The same things were measured in two ways. Each way mixes the same 10 hidden numbers, adds some noise and spreads widely along 6 directions of its own, which tell nothing about the thing.
Some things both ways: the first way, then the second way.
[ -3  -5  10  -9   1  -7  -8   5   3 -11   3 -20  -4 -11   4  -1   5  -3]
[ 13  14  12 -15  -5  -7  12   3  -1   1   5  -4  11  -1   1  -3  -5  -4
  -3   8 -18 -13  16]

[  8  -7 -31 -19  -9 -20  32   7  14  18  -5   1  17 -25  24  15   1 -17]
[ -6  -9   2   0   2  -4  -1  -1   2   0  -4  -5   0 -20  -4  -4 -11  -1
  -3 -12   0  -6 -16]

[  6  -5 -18  -5  17  -6  -4   0  -6  11   9   7  -1  -1   3  -3  18   5]
[ 11  -9   1   4   6   6   9   5   3  -9   3 -10 -14 -11   4  10 -14   5
  -5  -2   1 -12  -1]

[ -9   8   3 -14 -14  -5   3   9   3  12  -2  -9  12 -15   2  -9   0   9]
[  4   5  -2   9 -12   3   4   7  -9   4   3  -7  27  -1   0 -20   8  -3
  23   8 -12   9  15]

[ -8 -15   3 -11  20  -9   8  16  -3   8  12 -17 -14  21  22   6 -12  -1]
[  8   0   8  -5 -12  -9   1  15 -12   3  -4   5   5   5   2  -3  13   0
  -2   8  -1   8  13]

[-27  -8  18   6  -5   1  -6   8  -6 -14  -5  31   6   3 -13 -16 -11  15]
[  6 -14  -3  14  -2   6   8  10   2  -8   4  -3   7 -12   4   1  -6  -1
   6  -9   3  17  -1]

[ -6   7  18  12  10   2 -17  -2 -14   8   6  -5  -7  19   3  -9  16   8]
[ 17   3  11   0   1   4  -1  -8   6   9   0  -4 -13  16  13   1   4   7
  -8  11   8 -26   1]

[  1 -19   4 -20  -5  -4  -1  -1  -8  11  -2   2  -1 -12  11  -4   2   6]
[ -3  -7   5  20   0   9  -1   3 -13   7   0 -16  -4  -4 -30  -4  -8  22
  22  -3  14  -2 -14]

[ 21   3 -29  13   6  -5   9  -8  16  12  16   4 -32   2 -11  -3   4  -1]
[ 38  15  20 -12 -17   0   5   5  19 -15   1  -7   7  -5  -9   7   2   3
  -9  -2  12  -7   2]

[ -5  -7  -6 -10  -3   2   0  -1  -9  -2  -5   8   3   4 -14  -2  -1   1]
[-15   7  -9   1   6   0   2 -11   0   7 -14  -9  -8   7   1  13  -3   3
  12 -17   2   6  -3]

[ 13  16  -2   5  -3 -10  -4 -10  18 -10  -3 -15   5   0  -5  22  13  -4]
[ 22 -10   6  12   2  -2   6  -4   1 -10  16   1  -7   9   0  17  -7   3
   4   3  -2  -4  11]

[-13   0  -7  10  -3  11   9   4 -18  20  -9  35  -2  17  -2 -11   7  17]
[  7  -1  14 -11  -3 -12  -4   2  -5  -2  -9   3 -14   3  -8   6   5   7
 -14   7  13 -18  -6]

[  2 -10  -3   2   3   7 -13   2 -14 -11   7 -11  -5   2 -17  -7  -6   0]
[-19  12 -10  -2  -7   4  -7   0  -5   7  -3   6  19  14   0 -15  14  -2
  15   0  -6  24   6]

[ 10 -23 -20  -2  -6   0   7   1 -13   5  -2   4  -2  -1   7  -1  11  -3]
[ -1   8  14 -15 -10 -14   9  18  -9  -7  16   6   6 -13  -7 -18  -2   0
 -10   3 -18 -13   4]

[ 12   8 -11   0  -1  -7  14  -7  11   7   2 -17  -1 -10  -1  12   7 -14]
[-17  16   1 -13   0  -4 -10 -14   4  15 -11  -1  -1  20  -9   4  11  -5
   2   2   5  -1 -13]

[  8 -10   2   4  11 -19  -5  -5  11 -15  13  -9 -12  11 -11  10  -8  -6]
[ -5   0  -7   5  -3   2   0 -19  24   1  -2   3  16  15  13   6   0  -6
  10 -15  11  14  -4]

[ -9  36  21  18 -22   3 -11  -5   8  18 -10   0  -5   4  -6 -15   1   7]
[ 19   7   4  -3  -9   6   3   7   1   2  16  -2  11 -15   4 -23  14  -8
  -3   5  -8   0   9]

[  1 -12 -14   0  14   6  21  -3   0  13   1   3   9 -14   1   9  -2 -12]
[-12  -5  -1  17   3   3  16   8   7 -11   6   2   1   3  22  -3  -4   8
   1   2   8 -21 -11]

[-13  13   5   6 -14   2 -25   5  -8  -1 -22  12 -11   3  -8   2  10  12]
[-20   4   2  -8   0  -9  -2 -12  -6   9 -17  12  17   4 -10  -7  -3   5
   2  -2   3   5   0]

[ -1  -8  12 -20  -3  -2  10  -2  -3   4   6  -6  14  -7   5  -6   6   7]
[-23   8 -16   5   1  10  -3   2   2   2   1  -7   4   0  -2   0   2  -5
  14 -11  -6  19 -12]

[ -4 -15  19 -18  10 -17  -3   3  -4 -10   8  -6  12  -6  23   9  18   9]
[ 18  -4   0   9  12  11   1  -3  -5  11  18 -10 -12   1  -1  10  -8  -1
   0   2 -12   2  -1]

[ -2   2 -10  -3  -8   5   6  -1   8   5  -4   2   2 -17 -11  -1  -8   2]
[  1  -6  -6  10   5   7   9  10   0 -17  14  -1  10 -11  -6   2 -11  -2
   6   2 -10  11   1]

[ -4   2  -8  -3  -4   2  12   9 -13   4  -3   5   9   2  11  -2  26   9]
[ 9 13  6 -4 -8 -1  6 14 -9  7 -3 -1  3  3 12  0 10  0 -2 -3 -9 10  7]

[  6 -14  -8 -22  -1   4   9  -2 -13   1   2  -5  20 -22   6   0  15   0]
[ 10   7   6   8   3   4   5  -4  -3  -1  -2  -8  -7   5   5  -1  -5  16
   5   4   1 -28   7]

[  7   7 -15   5  -4   9   5 -10  -4  -2   2  19   8  -4 -15  -8  24  14]
[ -1   7   6   1 -13  -6   0   7   6 -10 -14  -3   0  10  -5   8   6  10
   8  -3  16  -2  -7]

[ -3 -13  -4   0   9  -4  -1  -2  -8  -4   6  15  -7  -4  -1  -4  16   6]
[  8   2  14 -19  -3 -11  10  15  -6 -12  12   5  -4  -8 -22   6  -5  -1
 -14  14  -7 -10   5]

Other things, the second way, with their names:
k105: [ -1 -14  10 -13  -2  -7  -6  10  -5  -7   5  10  -3  -2 -16   2  -2  -3
 -18  19   2  -7 -10]
k765: [ 20  -8  10   6   3   3  11   1  -2  10   6 -12 -10  -2  -3   9  -6   8
   2  -1   7 -12   5]
k895: [-25  -2  -6  -2   1  -9 -10 -10   0   4  -6  12   3  14   2  -5  10  -5
   1   3   2   2  -5]
k421: [-22  10  -6  -9  -1 -10   2 -17  16   0 -23  -1   5   5  19   1   3  -6
   1 -17   5  -9  -6]
k878: [ 15   0   5  -4   5  -2   3  -7   3  -3  13  -2   4   2  -5  11  -9  -9
  -1   6 -15   0   5]
k498: [ 12  19   1  -4 -13 -10  12   6   5  -5  13 -14  -4  -7  21 -12  21 -10
   7  -2 -15 -15  16]
k212: [  7 -10   3   0   2  -5  -4  -8   7  -5   0  -8  -2 -19   4  -4 -14  -5
  -7 -12  -8 -11 -12]
k422: [  1 -16  10   6  -3  -8 -11 -14  -7  10 -15  -6  -5   6 -20   1  -6  13
  11   2  18 -13  -7]
k483: [ 10   8  -7   8   4   2  -6 -20  -3   4  -2  -3  -1   7   6  -4   8  -4
  12   4  -8  -6  18]
k372: [  4  -9   4   5  -4  -3  -1  -2  -2   5   1   0   0   2 -20   1   7   3
   9   2  15   8   1]
k368: [ -1  19   4  -8  -9   6 -15   7  -8  18 -18   1  -1  -3   9 -21  23   5
 -10  -8   6   6 -10]
k533: [  7   8   6 -24  -5 -10 -12   1   1   2 -14   2  -8   5  16  -1  16 -18
 -24  16  -7 -14  -4]
k340: [  7 -27   0   1   3  -8  -5   8  -8 -20  -3   7  -4 -13  -7  11 -14  -3
  -9   1  -5  11   5]
k999: [-15  12  -9  -2  -1  -4 -14  -9  -9  13 -16  -6  -8   3   1  -2  14  -7
   9 -13  -7  15  -6]
k14: [ 25   5  16   0  -3   7  12   0   5   1   1   2   7   2  -1  -6   0  16
  -7  13  18 -23  16]
k315: [-28  -3 -12  -3  16   8 -16 -17   8  -4   6  18   7  30  -2  12 -12  -8
  -4  15 -10   8 -18]
k519: [ -9  11  -3  -8   6  -6  12   6   6 -19  -3  17   2   2  29   3  -1  -5
 -19   4  -9 -15   8]
k645: [ 11 -17   6  15  -1   3  17  12   0   1  16 -17 -14   5  -8  16  -9  12
  14   3  11 -11   3]
k268: [ 12   2   8   0   9   8   7  -3   7   0   4   4  -7   1  23  -2 -10   6
 -20   4   0 -29  -2]
k144: [  0 -23   6  11  -6  -2  -4   2  -4   0  -8   3   5  12 -12  -2  -3  14
  10  15  18  -5   1]
k362: [ -7  15  -1  -6  -1   0   7  -4   5  13 -21  -4   7  -5   8  -2   9  -3
  -1 -13   8   6  -4]
k222: [ 22   8   8   7  -7   7  15  22   2 -15  12  -9  -5 -11  -6   5   2  11
   1   1   9  -7   6]
k306: [ -5   4  -1  -9  -2 -11  -9  -4  -8  -5  -4  10  11   3  -3  -3   0  -8
  -2   1 -17  11   5]
k396: [  3  -9  -1  -9   5  -6 -13  -5  -5  -2  -8   9  -9   7  -4  12   3  -6
 -10  10  -2   3   5]
k793: [-11 -17   1  11   4 -15  14  -2 -10 -14 -12   6   3 -14  -6  -4  -6   9
   6   1  11 -18  15]
k195: [ -3  -8   4  -4  -9 -11   1   0   9 -12 -23   2  16  -3   0   1  -4  -2
  -1   3  12  -6  -6]
k861: [  5  -6   5  -3  -6  -6  11  22 -20  -4  12  -1   0 -19 -10  -4  -8   6
  -2  -1 -16   5  16]
k227: [-15  -2 -12  -7   7  -5 -19 -20   1  -7 -16   8  -5   2  -5   3   6  -9
  -1   1   1   3   0]
k703: [  2   4  -4  -8  13   4  -8   2  -9 -16  11   7 -12  -6  -9   5  -7  -7
 -14  11 -21  -4   1]
k964: [ -9   3  -5  -7   5  -1  -8  -8  -4   1 -13  -5   4  -2   1  -3  -6  -7
  -2   5 -15  -8  -5]
k170: [ -6  -4   2  -2   7  -6  -7  -1 -13   9 -10   1 -18   6   1  12  -1   0
  -9  -1  -4  -1 -10]

Some of these things the first way, each followed by its name:
[ -5   7  29   3 -11  13  12  -5  13 -20  -1 -33  11 -21  -3  11 -16 -13] : k315
[-14  -4  17  10  14   1 -19   7   0  -8   5 -10 -16   6  -6  -4 -21  -5] : k144
[ -1   8 -18   9  17   5  14   7  -5  12  14  14  11   2   4  -7  18  12] : k533
[ -2 -37 -31 -11  21  -5   9  19 -10  -9  11  18   2   6   3   2 -18   4] : k340
[  2 -25   6 -19  27 -31  -7   0  -6  -1  18  12  -5  11  20  11  14  12] : k372
[ 16   4  -5   5  10  -1  -7 -17   3   6  12 -10   2  14 -19  -4   0  -3] : k498
[  3   3  -1  23  -7   3 -12  -5  25  -8  -7 -16 -20   4 -20   2 -44 -23] : k212
[  3 -12  -2  -9   1  17   6  -4 -10  -2   4   5  12 -13  -6  -4   1  10] : k703
[  4   3 -28  21   7   1   9   3   5   5   1  12  -3 -13  -3   3   6  -9] : k105
[ -5   4 -12  -3  -3 -15   8   6   0  12  -6   5   5  -5   7   3  14  -7] : k765
[ -2   0 -14   4   0   5  14   6  -6  18  -5  -6   0  -7  12   3   6 -10] : k268
[  4   1   5 -14   7  -3 -11   1   4  -8   8 -21  14 -21   8   1   8   3] : k964
[ -3  14  13   7 -12  -5  -9  -4  13  -8  -6  -8  -1  -4  -9   1   3   5] : k878
[ -7 -12 -13  17  17   5 -11   3 -14  -1   6  14 -26  -5 -20 -10  -8  -9] : k14
[ -9  20   6  13  -8   9  -1  -1   8 -15 -16  -2  12  -7  -5  13   2  -8] : k170
